All groups share one centre, and each spreads out both ways along 10 directions, with some noise.
In the rows, 128 means zero.
Known rows, each followed by its group:
[141 171 116 136 120 139 101 151 146 102 125 119  89  84 121 208 106]
J178
[137 127 141 164 128 156 123 200 123 130 117 139  97 111 131 141 122]
J762
[ 58 125 153 159 121 122 131  77 106 131  97 116 120  78 136 244  75]
J324
[118 203  96  83  98 106 158 124 195 126 129 106 119 146  88  76  86]
J762
[129  97 105 151  91 110 139 119  81 128 121 144 179 129 139 135  97]
J860
[ 71 122 121 144 117 105 149 104 145 161 157 143 153  96 124 162 111]
J324
[109 152 129 115  73  91 127 113  57 120  93 177 151 160 159 143  90]
J274
[106 107 149 141 129 160 142 107 153 120 118  74 127  72  85 154 130]
J274
[160 154  93 129 159 128 119 112 138 100  66  91 130 188 135 170  43]
J860
[118 140 148 120  72 146 147 124 160 136 100 161 160 131  85 134 120]
J762
[ 98 154 119 101 134  99 130  76 129 100 104  80 100 134 104 122  99]
J324
[ 86 110 139 151 199 124 119 132  50 117  76  75  71 122 122 100 119]
J762
[ 98 155 105 130  86 121 156  87 163 134 103 172 148 198 105  97  83]
J274
[ 90 155 161 123  78 165 162 103 129 175 112 174 131 115 153 101 141]
J860
[ 86 144 131 105 176  95 135 108 197 152 132 155 119 197  67  79 152]
J762
[167 151 121 123 132 133 107 171 131 105 149 115  83 117 154 142 134]
J860
[112 136 137  88  81 103 130 111  86 119 173 137 114 101 166  91 171]
J274
[113 146 121 133 132 117 110 133 122 100 129 114  77 133 137 160 108]
J860
[139 102 182 123 127 174 120  99 158 132 135 141 132  87 148 188 183]
J324
[119 141 146 127  98 132 100 108 151  77  79 138 114 110  45 236 111]
J178
[ 85 155 142 120  76 119 143 140 151 157 167 174 124 105 124 133 143]
J324
[142 112 110 123 106 120 132 144 127 116 161 112 139 117 123 105 135]
J762
[109 123 177 170 210 154  93 163 122 127  35 144  85 165  89 201 114]
J178
[137 146  34 132 127  66 156 130 148 154 191  89 186 123 150 108  63]
J860
[ 54 129 124 115  32  95 150  87  43 106 176 108 105  58 172 100 117]
J178
[129 128  99 140 198 117 120 138 180 159 144 153 120 159 115 151 126]
J178
[100 125 103 146  83 126 184  90 133 198 134 163 219 121 145 106  87]
J324
[163  94 142 126 126 147 111 125 126 101  91 145 155 168 103 141 143]
J178
[ 99 105 112 158 148 157 132  81  97 144  95 106 124  64 105 153 135]
J178
[119  97 120 151 193 114 114 105 124 147 156 132 130 122 169 179 145]
J762
[128 122 116 146 150 144 144 107  98 166  97 108 155 125 163 120 101]
J762
[134 112  95 128  42  93 133  81  82  85  85 176 190 196 115 135  63]
J178
[136 107 114 140 141 126 132 124  89 158 143 139 151 129 176 101 139]
J274
[183 197 141  67 117 173 126 101 172  95  64 101  92 163 126  90 127]
J324
[110 178 133  80  96 109 147 100 130 153 118 131 151 117 125 112 127]
J274
[220 128 141 104 133 192 113 152 128 110 157  43 109  20 183 147 180]
J762
[195 194 129  61 134 171 138 130 220 118 113  60 105 102 114 114 140]
J860
[103 100 131 114 119 124 154  68 145 137 121 117 174 122 106 133 132]
J324
[ 98 125 116 175 143 152 146 125 156 146 111 120 126 122 124 157  80]
J274
[118 115 165 126 128 132 160 124 155 175 109 131 184 141 126 137 113]
J178
[ 68 156 103 156 122  93 138 115 133 148 164 120 120  85 157 216  66]
J324
[157  85 146 168 114 159 145 149  69 162 108 165 180 162 207 114 110]
J178
[103 183 101 128 116 119 162 101 145 164 116 119 136 126 151 118  73]
J324
[ 96 149 136 120 133  97 100 152  75 109 161 170  40 160 164  80 165]
J274
[100 136 139 131 208 130 119 144 170 138 123  83  74 110  83 135 143]
J274
[126 127 115 148 148 130 121 153 124 137 165 112  94  76 153 155 147]
J178
[113 131 131 159 110 159 149 123 141 175 110 173 164 138 151 152 102]
J274
[126 165  90  87  94  82 149 102 110 133 149 119 151 138 146  86 107]
J274
[113 140 195 138  67 188 141 179 158 129 119 122 114  32  77 168 157]
J762
[139 186 127  93  98 137 139 134 171 121 108  99 116 106  99 129 108]
J762
[111 116 145 127 130 148 142 120  81 136 109  98 113  90 134  66 156]
J860
[171 127 101 140 124 116 118 145 185 129 162 186 157 186 153 195 107]
J860
[111 127 173  95 122 152 137  98 155 140 145 150  94 131 118  65 208]
J274
[103 139 103 129 111 117 124  89 140 124 140 172 115 132 104 136 129]
J178
[ 98 140 170  98 102 118 113 121 167 100 147 137  88 109  77 174 162]
J324
[129 117  98 163 171 110 106 108 141 137 166 153 110 153 217 214 101]
J324
[139 127 147 121 141 161 142 122 136 147  84 104 147 118 102 115 136]
J860
[149 142 114 105 126 111 123 139 150  99 118 102 128 148  84 107 123]
J762
[147 113 148 118 107 158 136 125 136 136 123 126 158  92 119 135 152]
J860
[ 91 106 115 127  86  94 152  96  69 118 124 101 169  93  98  96 102]
J860

New rows, each followed by its group:
[115 118 149 153  96 148 141 152 153 157 135 185 156 127 124 153 130]
J762
[154 151  81 142 111 166 129 111 126 131 112 134 120  90 141 145 114]
J178
[142 109 106 172 125 168 108 112  59 115  46 178 124 167 142 147 100]
J178
[109  72 110 169  85  89 129 135  35 124 148 143 184  95 140 137 113]
J860
[137 135 122 124 103 124 146 132 140 151 139 136 164 115 128 113 118]
J860
[ 78 119 156 161 133 130 138 167 163 155 126 142 131 109  66 178 121]
J762
[142 133 118 133 138 140 117 131 124 110  88  96 125 111 109 162 100]
J178
[ 79 151 148 126 166 128 146  89 155 171  99 120 127 122 117 147 118]
J762
[137 102 117 154 117 122 110 167  53  80 120 113  96 135 138 117 105]
J762
[ 99 122 127 101 180  96 118  60 105  90  86  69 106 145  90 115 128]
J762
[137 161 166 119  57 173 132 166 147 125  88 211 114 172 105  98 146]
J762
[111 111  98 154 138 154 127  95 127 150 148 130 119  49 128 159 147]
J178
[164 122 132  84 131 131 107 104 100  72 137  62  90  92 138 111 166]
J762
[102 154 143 154  98 160 132 120 130 146  86 187 124 121 137 197 100]
J178
[138 118 125 106  94 128 129  96  74  85 123  77 122  93 133 102 131]
J762
[136  83 117 127 153 105 103 116 106 104 192 110 112  91 160 154 165]
J762
[147 119 187 107 108 151 133 153 140 127 118 102 138 117 128 133 148]
J178
[114 120 117 138 108 120 154 135  88 162 172 143 146 139 211  70 123]
J178
[118 142 127 115 156 122 129  86 137 133  91 122 132 152 120 139 121]
J762
[119 179 143  96 127  94 108 158 106 136 151 133  96  93 154 170 141]
J274
[126 137 112 163 170 192  97 130 150 136 135 111  62   4 105 222 172]
J178
[163 139 112 134 109 128 122 185 152 122 150 140 119 139 124 120 121]
J762
[149  99 147 153 131 176 129 120  95 155 101 140 156 110 174 148 135]
J762
[153 112 124 135  73 154 133 108 137 123 113 150 184  97 122 192 113]
J178
[101 179 118  99  92 101 146 145 211 127 128 128 138 143  48 132  95]
J762
[143 124 154 114 107 115 117 143 130 100 116 135 134 167 118 145 123]
J178
[141 139  87  88 112 115 120  89 127  84 163 103  92 106 107  66 171]
J178
[161 109 110 162 151 133 106 133  60 117 114 143 120 152 205 169 101]
J762
[171 129 137 115  71 172 129  93 101 131 114 161 153 114 204 160 134]
J762
[122 140 108 131  95 124 136  98 117 118  94 116 158 134 137 154  76]
J860
[130 151 147 104 109 146 133  60 138 134  85 179 152 168 160 151 130]
J762
[ 82 104 108 164 145 101 135 105  99 162 166 185 129 147 186 143 120]
J762
[112 110 158 145 149 114 129 161 131 146 147  98 145 102 136 196 106]
J178
[138 104 135 130 108 174 119  92 110 117 121 128 119  60 116 150 174]
J178
[142 125 133 123  91 123 137 151 177 111  87 140 182 163  41 167  88]
J762
[136 105 160 113 136 160 113  92  51  94  95  97  80  96 177 104 172]
J762
[107 120 165 112 118 133 131 123 135 125 135 127 121 116 113 128 155]
J178
[152 119 121 120 126 109 138 134 131 110 102  48 189 114 104 173  65]
J178
[146 160  86 146 172 121 116 110 108 148 134 106 112 116 225 189  82]
J762
[153 110 158 121 155 145 129 150 143 126 106  84 150 113 110 153 134]
J178
[120 152  74 126 101 108 121 109 130 107 154 134 104  98 120 161 108]
J178
[107 149  62 143  99 120 145 104 135 168 203 158 117  93 185 117 128]
J178
[ 96 131 109 163 156 109 138 177 168 170 153 172 134 169 108 124 109]
J762
[105 125 145 120  80 142 150 100 124 132 105 145 155 132 106 110 123]
J762
[160 114 148  91  85 139 110 114 134  89 154 140 120 122 128 125 180]
J762
[120 133 134 125 179 105 101 135 150 115 136 128  94 147 107 164 145]
J762
[134  97 119 121 135 149 124  95 116 107 127 103 114  86 103 112 176]
J178
[ 92 120 166 130  91 144 132 118  74 110  99 121 115  86 113 128 137]
J860
[109  89 142 160 136 127 146 145 149 186 153 141 198  65  98 181 137]
J860
[147  97 106 143 128 112 106 122  95  83 105 168 137 187 112 154 115]
J178
[141 154 134 115 120 149 139 171 161 128 115 105 130 117  73 105 125]
J762
[137 117 139 119  59 137 143 117 145 121 128 175 172 145 107 142 126]
J762
[132 145 126 129  89 140 133 146 116 124 113 146 128 145 131 109 104]
J762
[125 150 109 136 137 117 124 156 152 138 139 126 121 135 118 142 106]
J762
[106 145 122 158 171 127 138 115 151 177 106 143 144 136 139 179  96]
J762
[107 143 157  92 126 120 110  82 126  93 133 117  74 106 124 147 164]
J762
[137 110 134 162  81 180 153  86 105 167 108 149 189  82 208 200  92]
J324
[136 151 148  92  51 141 138 143 158 104 137 144 129 125  81  89 153]
J762
[118 149 119 136 138 125 130 127 125 140 136 104 120  89 153 163 112]
J762
[166 160  86 113 132 146 146 125 175 158 171 124 132 107 156 101 140]
J178
[102 144 143 109  94 119 131 142 135 105 108 135 100 158  70  79 132]
J762
[142 160 104 136 102 140 130 184  98 131 162 125  81 113 181  80 122]
J762
[171 133 157 117 104 185 114 134  91 107 125 102  89  61 192 134 172]
J762
[ 92 147  93 140 113 100 171 117 113 174 146  96 179  78 136 114  82]
J860
[116 160 136  79  69  92 116 131 145  63 123 141  93 178  51  91 128]
J762
[148 116  96 131 132 104 118 120 115 112 153  91 146 112 144 173 101]
J762
[163 147 121 121 129 161 123 127 163 128 114 148 124 134 116 128 149]
J178
